The rows are grouped in 3 different ways at once. Each group adds its own fixed numbers to the row, and there is some noise. The rows also spread widely along 12 directions, which tell nothing about the answers.
In the rows, zero is written as 128.
Known rows, each followed by its group in each grouping:
[199  93 115 140 138 100  91 149 173 166  95 121 148 114 154 134 188 141
  50 106 143 130 168 127 117 163 147 139 136  98  79 127  96  98 139 121
 111 149 116  88 112]
T gara R
[169 123 106 115 125 121  99 120 156 137 146 126 123 103 148 147 172 114
 136 132 131 131 153 131 140 108 160 144 138 141  71 118 127 102 139 133
 130 137 144 133 102]
S fumu R
[ 98  83 153 165  99 116 136 104 149 167 123 110 148  99 160  90 137 209
  75 105 150 145 152 135 128 136 132 105 145 104  96 114 107 147 126 162
 134 172 144  95  83]
Z Pilu D
[133 145 131 158 133  99 108 150 138 161 115 152 144 120 224  92 151 179
  92  81  96 118 139 102  88 152 122 128 140  97 176  75 125 134 130 167
 101 177  95  75 141]
Z sudo W
[ 79 102  83 154 130 145 161 111 151 112 155 107 165 146 184 104 216 201
 100 105 154 112 169 195  78 166 147 170 121 152 122  85 150 125  96 157
  93 160 137  97 109]
U nafu L
[125  84 123 145  97 154 123 114 177 139 135 129 156 124 163 120 182 127
  80 100 129 142 180 152  96 113 148 133 163 126  71 110 117 125 129 137
 136 171 141  73  99]
S Pilu D
[173 117 132 134 129 127  99 115 121 157 136 145  96 111 223 131 172 157
  97 124 151 136 185 122 129 137 180 104 135 142  74  87 123 124 124 135
 128 148 113 101  58]
U gara X
[ 80 127 127 170 107 187 160 111 135 111 153 116 148  75 155 114 127 249
 108 106 130 118 127 178 106 130 100 130 152 134 132 118 127 159 147 168
 152 186 180  79  91]
A Ligev X
[106 120 152 123  67 111 165 127 129 137 168 141 132 104 147  88 114 190
 170 144 115 142 112  96 125 103  85  95 101 112 161 122 112 142 123 194
 138 128 134 172 125]
M fumu G
[131 128 172 142 107 133 127 118 186 145  73 192 163 115 188  92 154 115
 139  74 111 166 145 109 102 106 118  77 146  84 169  72 137 191 126 142
 152 161 118  84 124]
A nafu L
[105 172 175  92 116 124 120 136 122 145 148 157 115  88 113 121 123 122
 142 150  76 136  96 111 157  89 130 115 135 107 166 107 146 154 195 193
 164 185  96 128 130]
T Ligev W
[119 126 114 142 159  97 125 103 151 115 139 122 142 116 118 108 143 139
 170 110 104 115 132 131 105 146 118 159 111 107 164 140 115 135 137 144
  88 122 103 172 145]
M sudo G
[ 97 112 121 128  73 180 165 128 130 107 186 120 126  99 148 120 137 199
 114 145 108 128 136 144  95 110 108 122 137 132 111 128 124 136 150 177
 152 168 143  84 102]
Z Ligev L
[138  91 106 138 200 114 144  91 157  99 128  94 143  99  67 134 160 144
 156 136 143 116 151 172 103 183 132 155 103 104 128 181 111 147 134  97
  91 100 104 178 123]
T Ligev L
[149 126 112 146 119 142 124 128 142 120 167 134 121  94 171 123 135 188
 110 125  96 112 138 107  83 122 119 135 149 116 133 134 112 115 135 149
 135 156 136  90 112]
A sudo L
[136 124 154 133 104 121 126  98 190 138  97 150 161 105 115 111 137  96
 157  95 101 149 120 118 137 105 120 111 147  83 136 117 131 168 164 143
 145 157 125 111 122]
U sudo R
[167 104  89 125  95 148 166 109 163 114 163 111 147  91 102 143 148 171
 139 159 146 142 145 144 110 126 118 127 122 137  82 185 111 106 125 133
 148 103 193 151  97]
M Ligev L
[141 127  81 114 118 130 121 153 135 139 182 100 122 113 134 149 181 197
  62 160 132 114 135 142 119 131 155 164 131 154  86 143 130  61 151 173
 130 165 130  96 116]
A sudo L
[146 110 124 105 136  73 119 104 129 163 164 125 124 125 148 112 187 137
 115 167 155 136 164 107 133 135 191 125 114 149  82 113 135 103 101 148
 120 112 127 164  79]
T fumu L
[133 105 138 158 135 127 126  86 166 125 147 132 150  73 111 104 106 152
 122 107  67 105 118 100  81 110 120 152 177  76 159 161  98 149 155 124
 144 169 177 110  96]
T nafu W
[106 145 154 133 150 116 112 123 116 172 100 159 122 111 227 104 180 189
  99 109 174 144 172 146 159 136 185  88 127 151 109  59 152 149 113 162
 133 163 123 105  83]
S nafu L
[ 84 123 107 187 157 124 109  92 164 143 121  93 168  97 122 101 144 204
  71  77 123 109 135 175 120 158 146 183 175 125 118 126 114 135 160 148
 109 198 176  88 104]
M sudo G
[136 143 104 117 148 144 148 134 147  83 170 151 137 105 141 125 147 118
 175 133  54  97 118 122  55 122 104 171 119 106 189 142 130 124 138 125
 118 126 118 143 153]
Z nafu R
[131  89 121 152  69 127 146  92 180 132 118 112 165 116 166 103 161 173
 151  89 159 151 154 145 137 109 108 109 127 120  82  81 123 151 112 155
 131 148 171 114  94]
T fumu L
[ 75 133 107 122 110 113 152 127 127 153 192 101 153 117 124  97 170 207
  88 164 133 119 120 155 122 140 150 165 124 157 127 131 147  97 126 195
 128 158 168 148 107]
M fumu W
[ 66 126 140 138 104 190 152 135 157 126 124 126 165 104 129 111 163 185
  83 103 132 142 138 196 122 139 121 132 150 133 117 111 143 168 164 163
 151 193 151  65 110]
M Ligev R
[119 133 164 113  71 145 154 125 148 147 161 170 136 105 153  98 132 135
 138 142  88 149 114  94 106  92 124  92 141 114 151 109 135 157 135 170
 169 157 135 117 102]
U fumu X
[ 91 101 144 113  88 146 167  93 132 124 180 140 130  90 134 103 129 174
 145 159 118 130 137 118 117  92 133 103 135 129 122 152 127 136 128 161
 159 135 173 144  78]
S nafu W
[117 114 129 136 127 207 154 107 151  94 124 123 124  66 141 151 130 178
 157 105 147 131 149 198 136 111 107 115 133 131  90 143 123 166 157 105
 159 150 163 115  86]
S Pilu X
[117 129 146 143 146  99 135 103 138 163 157 157 147 103 139  89 143 159
  94 144  91 117 123  94  81 140 165 138 153 108 168 142 125 130 119 153
 137 152 151 130  94]
U nafu X
[191  95  99 154 118 134 121 127 171 116 147 115 130  90 134 134 115 163
 131 102  91 118 139  99  79 135  86 141 139  85 130 177  74 113 140 117
 111 133 135 121 132]
M sudo D
[121 142 143 130 150 102 121 130 120 141 133 138 109 110 179 116 151 175
 148 125 140 134 150 136 136 140 134 123  98 121 142  98 133 141 124 164
 118 139  88 155 122]
M Pilu L
[141  95 100 168 182 115 113  82 164 114 153  92 140  97  73 131 145 150
 114 126 107 107 139 150  88 167 147 180 154  90 124 176 104 133 154 121
 100 147 122 133 112]
U Ligev L
[141  83 128 107 105 144 169  92 177 132 141 135 157 100  95 123 164 130
 123 164 157 162 153 136 109 124 155  89 134 132  78 173 129 140 110 104
 162  95 175 147  72]
A fumu L

New rows, each followed by its group in each grouping:
[197 145 100  77 122 113 130 130 111 128 185 145 104 114 192 148 180 116
 157 178 131 121 169 106 122 113 165 123  97 168  87 117 133  73 103 135
 131  90 126 175  94]
T gara D
[169  94 115 126 108  86 106 106 150 152 129 118 120 113 162 126 154 139
 133 120 143 143 161 103 142 120 148 111 120 112  84 124 116 113 138 140
 111 129 111 130  94]
Z sudo W
[ 83  97 130 126 140 144 134 113 118 128 179 126 130 126 159  99 184 159
  63 145 118 107 174 149  80 152 176 148 144 150 104 116 124 125 127 142
 118 157 116  98  79]
T gara G
[107 145 149 127  96 133 154 161  99 150 179 152 113  93 194 102 127 227
  97 149 113 125 128 108 107 119 115 111 121 134 151 119 115 116 129 190
 151 164 133 119 111]
M Pilu G
[158 127 118 141 159 155  90 159 137 134 112 119  98  79 160 161 146 190
  93  93 128 114 139 155 144 130 126 145 136 109 116 123 105 124 180 137
 120 192 102  86 124]
S nafu X
[122 155 158 112 172 133 126 143 169 139  69 181 159 118 159 119 183  90
 131  93 122 155 144 155 112 142 144 105 117 107 183  88 159 174 136 117
 132 146  76 119 150]
A nafu D
[122  82 102 182 137 118  98  72 198 115 125  78 162  97  87 124 141 148
 128  79 116 119 129 169 118 126 115 183 166  90 107 132 112 147 169 130
 109 182 157 115 110]
A fumu W
[104  99 142 135  95 171 164 123 188 123  98 161 177 122 166  96 169 138
 124  81 126 158 158 155  82 128 106  98 136 103 150 111 135 183 124 124
 139 151 144  88 114]
M nafu W
[142 151 116  91 135 140 144 176 121 149 153 155 139 120 164 133 199 157
  78 166 142 142 157 145  99 160 163 125 111 161 119 134 146 101 120 148
 135 123 121 116 118]
M Ligev R
[150 102 128 134 136  91 107 153 132 158 141 135 121 126 195 107 179 174
  78 115 123 118 162 101  93 145 140 131 122 104 143  97 115 113 126 160
  96 160  81  99 120]
T nafu W
[139 160 131 139 177 118 125 132 134 145 131 147 142  82 124 120 130 160
  96 143  88 118 116 118  91 159 147 142 148 102 168 155 123 136 149 134
 138 152 130 116 127]
Z Ligev L
[133  97  98 152 118  95 132  56 137 108 179 109 129 135 179 113 173 142
 200 122 147 127 183 134 109 129 143 138 108 143  98  90 131 129  93 157
  86 107 120 176  91]
U Ligev D
[151 143 106 126 161  93  86 122 136 170 157 134 132 117 158 122 179 137
  59 138 111 119 156 112 109 147 202 163 161 144 108 133 133  88 139 143
 119 160 138 109  93]
M sudo W
[151  71 128 138 110 121 126 120 143 144 165 123 124  92 141 118 145 193
  76 142 129 124 153  96  94 125 144 118 148 111  93 162  97 108 126 139
 142 142 154 103  74]
A nafu R
[112 121 115 153 118 131 133 114 174 105 113 127 160 118 164 112 156 154
 169  70 115 126 136 158 105 129  84 135 120 100 164  90 137 159 143 153
 103 157 105 110 149]
A sudo W
[143  71 120 107 142 150 164 103 143  73 173 108 107  99  77 150 146 127
 188 162 131 128 151 154 103 144 110 120  91 106 115 191 112 153 147 105
 112  87  79 176 108]
U Ligev R
[ 94 127 127 135 148 179 145  97 139  86 142 137 122  94 156 121 139 150
 157 107  98 116 145 165  96 118 132 140 141 123 142 114 138 176 149 115
 134 161 128 104 100]
Z nafu L
[132  93 116 132 117 197 154  95 181  77 150 133 143  74 103 141 126 126
 160 115  87 113 139 151  84  96 106 145 160 107 113 177 107 149 155  94
 154 139 186 110  99]
S nafu R
[105 147 158 102 126 151 140 121 122 121 158 140 104  73 119 131 119 158
 152 151 101 122 104 132 155  95 134 122 131 117 144 136 140 151 176 159
 166 165 126 137  99]
U nafu R
[202  97  85 120 119 180 120 156 190 113 105 119 129  91 130 181 174 142
  99 106 139 139 157 164 121 117 117 134 138 110  72 160 103 106 167 100
 139 152 138  79 126]
S nafu L
[139 186 141 130 169 120 125  97 125 146 118 176 141  84 178 117 143 138
 159 134 129 135 144 126 132 130 175 105 143 145 138 105 148 148 117 138
 155 126 168 148  97]
S Ligev L
[147 122  96 143 162 134  99  79 163 107 134  92 128  87 106 150 145 140
 143 102 119 106 141 162 146 120 150 176 152 124  82 137 120 130 171 114
 120 163 152 119  97]
T sudo L
[133 160 142 109 104 182 167 145 166 118  94 167 164  93 153 126 153 134
 151 107 114 142 119 166 127 118  91 104 117 117 149 106 141 162 150 135
 165 149 146 110 131]
T gara X
[128  73 140 151  83 145 160  93 170 128 113 149 166 116 178  92 157 150
 133 102 149 150 179 129  94 129 113  77 133 113  99 120  99 157 100 128
 133 114 156 117  87]
S gara G
[ 96 118 152 171 149 148 110 107 133 120 141 131 116  86 163  95 113 188
 112  99  86 102 137 134 101 138 113 137 161  88 153 112  99 165 154 159
 124 189 112  91 114]
S gara L
[135 138 149  99 163  86 117 138  88 168 158 132  91  96 164 130 163 177
  96 172 157 125 153 118 156 136 187 114 105 151 101 121 130 102 132 154
 133 135  97 159  86]
T Pilu G
[ 22 134 140 114 112 163 176  99 103 126 201 119 137 102 120  87 145 206
  85 183 109 110 119 165 115 130 160 142 142 158 122 135 153 134 141 188
 164 172 161 118  77]
Z gara L
[167 129  94 100 181 132 106 130 155 112 159 122 126  97  77 162 171  93
 105 167  90 107 130 147  96 143 157 179 137 118 127 186 127  93 173 107
 130 133 105 147 128]
A gara W
[121 192 140 117 138 127 126 146 127 160 115 165 146  86 184 117 156 170
 106 115 110 123 114 131 145 108 153 130 141 140 156  80 149 126 153 166
 159 185 164 105 119]
T nafu G
[155 133 105 114 134 192 115  97 164  72 129 121 116  82 118 169 145  86
 175 104 101 118 146 181 145  86 125 158 146 134  85 124 125 147 195  97
 150 161 144 116  98]
T gara G
[111 133 121 110 137 145 167 176 162 133 111 137 174 123 107 121 186 153
  82 140 124 145 122 169  88 174 117 129 105 105 163 145 141 138 144 151
 125 144  84 104 168]
Z Ligev L
[151  87 125 140 113 128 101 113 148 123 163  91 100  83  79 144 109 155
 122 135  87 122 123 115 123 109 108 152 143  81 107 170  85 127 196 157
 124 173 100 115 113]
Z Ligev X
[123  80  73 152 126  99 136 114 168 136 171  78 173 132 108 106 188 190
  66 130 125 100 148 142  76 165 141 191 138 124  98 152 107  76 118 160
  88 149 145 108 120]
T sudo L
[159 112 113 109  57 136 171  94 148 119 168 129 136  95 147 127 136 156
 180 159 135 142 133 120 137  91 109  98 110 128  98 144 125 114 127 160
 160 105 177 166  85]
U gara W
[202 178  88 114 155 146 119 119 163 129 109 139 148  74 153 167 155 118
 141 114 124 123 135 145 142 116 157 143 146 151  95 135 135 101 146  90
 154 133 194 125 106]
T sudo D
[108 114 136 100 153 129 152 125 144 124 137 123 145 107  85 125 170 132
 123 152 130 133 137 161 116 154 137 128 108 114 142 157 137 149 155 135
 124 129  93 148 124]
T Ligev W
[126 101  77 129 121 113 151 109 160 115 205 107 163 119  93 109 153 140
 106 162  67  95 123 108  46 138 131 188 144 114 142 190 115  80 133 145
 108 128 151 132 127]
Z sudo W
[206 157 112 130 183 118  49 133 122 124 140 132  63  90 167 172 141 115
 148 114 100 121 157 117 139 123 154 159 137 116 115 108 112 124 179 133
 109 165  72 122 123]
M Ligev L
[120 135 164 145 175 133 117 103 154 149 101 149 152  79 117 110 134 133
  96 106 104 133 136 140 112 149 156 120 169  94 150 135 128 183 166 114
 147 173 136  96  98]
T Ligev W
[150 137 140 123 189  90  87 118 125 137 153 156 109 115 158 113 150  92
 125 124  68 103 153  81  85 138 172 149 143 109 159 117 116 128 144 125
  98 144  65 130 124]
T sudo G
[156 124 128 145 168 125 110 128 158 120 117 147 148 112 156 120 170 117
 124  97 101 116 159 134  75 157 132 150 140 100 146 111 118 150 137 118
 103 145  97 100 130]
T Ligev R
[154 109 118 141 109 132 122 156 120 139 155 136 112 113 206 123 161 186
  81 124 122 131 170 109  83 141 130 115 131 125 116 107 104 116 136 157
 114 155  95  78 110]
Z Ligev G
[132 168 168  83 137 136 142 162 132 142 115 162 117  84 124 140 138 133
 153 143 114 142 104 138 161 107 117 105  96 110 158 121 144 151 170 153
 163 148  86 149 138]
T Pilu X
[140 131 132 111 151 126 105 139 143 153 133 108 114  73  86 153 141 162
  88 149 132 135 110 149 167 124 151 132 139 114 109 158 131 122 191 137
 153 174 122 127 106]
A fumu W
[128 142 162 101 137 165 146 134 118 127 174 158 113  68 103 126 113 146
 113 169  76 120 114 105  98 116 138 114 148 113 152 171 117 151 169 136
 172 151 128 118  97]
T Ligev X
[186  98  66 164 169 146  96 140 148 113 158  91 116  97 169 154 168 188
  85 105 131  97 171 158  80 172 142 188 146 135  83 149  96  95 130  92
  92 146 148  99  96]
M fumu R
[129 127 127 141 128  99 121 111 136 164 142 153 149 127 212  87 177 167
  95 115 138 131 173 110  98 152 175 121 141 148 111  96 134 120  89 148
 117 130 154 109  82]
M sudo R
[ 57 147 104 154 129 131 141  93 153 114 173 106 171  99  95 102 132 179
 130 119  77  89  97 159 109 116 120 195 160 131 153 137 128 115 162 189
 124 186 176 126 137]
S sudo G
[111  98 139 128 105 138 106 117 118 112 205 144  93 123 203 103 159 143
 117 120  67  97 167  91  74  93 146 153 154 124 124  78 120 130 134 168
 117 182 101  76  88]
T nafu R
[ 99 114 159 111 142 144 159 140 109 124 184 155 109 109 131  98 135 171
 113 171  97 128 144 109  66 159 130 106 116 109 176 163 117 158 128 154
 128 126  72 134 120]
M Ligev L
[165 114 146 107 155 106  86 145 157 152 123 156 110 133 131 125 165  80
 107 119  90 140 155  96  98 142 152 129 125  90 145 133 113 136 156 131
 102 145  35 118 137]
M sudo X
[104 144 148 151 116 146  96 100 130 119 165 159 110 114 202 106 141 132
 149  98  75 119 159 115  99  94 141 135 168 124 138  56 132 159 147 185
 128 193 107  80 111]
S Ligev L
[139  86 133 151  93 149 145 141 129 118 169 128 115  96 189 108 126 216
 111 123 117 117 152 110  77 139  81  99 122  99 138 130  89 129 116 156
 125 141 105 105 112]
A gara D
[201 135  88 156 137 129 109 140 150 126 115 135 137 100 213 146 171 159
 128  91 135 127 168 137  96 145 128 139 134 128 101  99 117 114 124 116
 111 135 145  92 113]
Z Ligev R
[158  64 119 144 133 115 127 109 126 108 187  98  82  96 133 120 116 196
 155 145 125 117 154 101  94 146 104 127 105  97 118 171  79 133 120 130
  95 108  97 170 100]
M fumu L
[163 123 106 156 163  96  82  83 133 127 180 113 105  90 141 129 127 149
 128 124  80  89 138  96 104 127 163 182 166 113 114 143 105 103 153 136
 108 157 136 123  89]
U sudo R
[138 140 120 142 188 135 115  87 150 124 105 139 148 105 156 131 184 120
 129 103 146 130 176 172 118 158 184 139 145 142 105  99 145 162 128  99
 120 140 141 114  88]
T Ligev L
[ 83 106 111 122 165 151 130 112 123 100 203 103 108 113  95 117 157 159
  97 164  90  94 145 162  82 159 150 185 131 129 129 166 119 122 150 148
 110 151  94 136 111]
M gara L
[ 76 110 160  94  92 176 184 103 169 105 136 155 168 106  88 101 149 105
 160 150 112 145 129 159 116 110 113  99 124 115 128 154 139 168 142 143
 168 120 143 145 113]
S gara R
[113 133 159  92  72 178 181 155 142 127 133 162 135  96 164 123 142 146
 138 138 122 162 133 141 122  96 104  73 109 124 129 121 139 156 139 148
 176 140 116 109 119]
Z Pilu D
[170 122 131 154 148 119  55 108 132 136 145 126  87  88 173 145 134 136
 126 102 104 115 164 111 137 109 153 147 168 112  86 101 101 127 173 150
 117 181 108  92  95]
S Ligev R
[140 163 132 128 114 101 133 179  93 176 156 140 117  95 205 112 144 247
  86 149 143 132 128 108 130 153 122 106 105 134 156 112 125 103 125 204
 131 152 122 125 124]
M Ligev W
[128  74 137 170 108 108 126 114 144 141 171 136 143 129 180  78 156 177
  90 110  93 114 170  86  37 154 120 136 147  92 146 111  90 137 104 167
  92 154 104  86 106]
T Ligev X
[182 114 117 144 170  79 111 103 165 146  88 116 138 102 130 137 157 133
 157 106 162 144 142 141 151 156 141 121 109 101 119 128 115 139 135 109
 102 114 113 176 118]
U fumu G
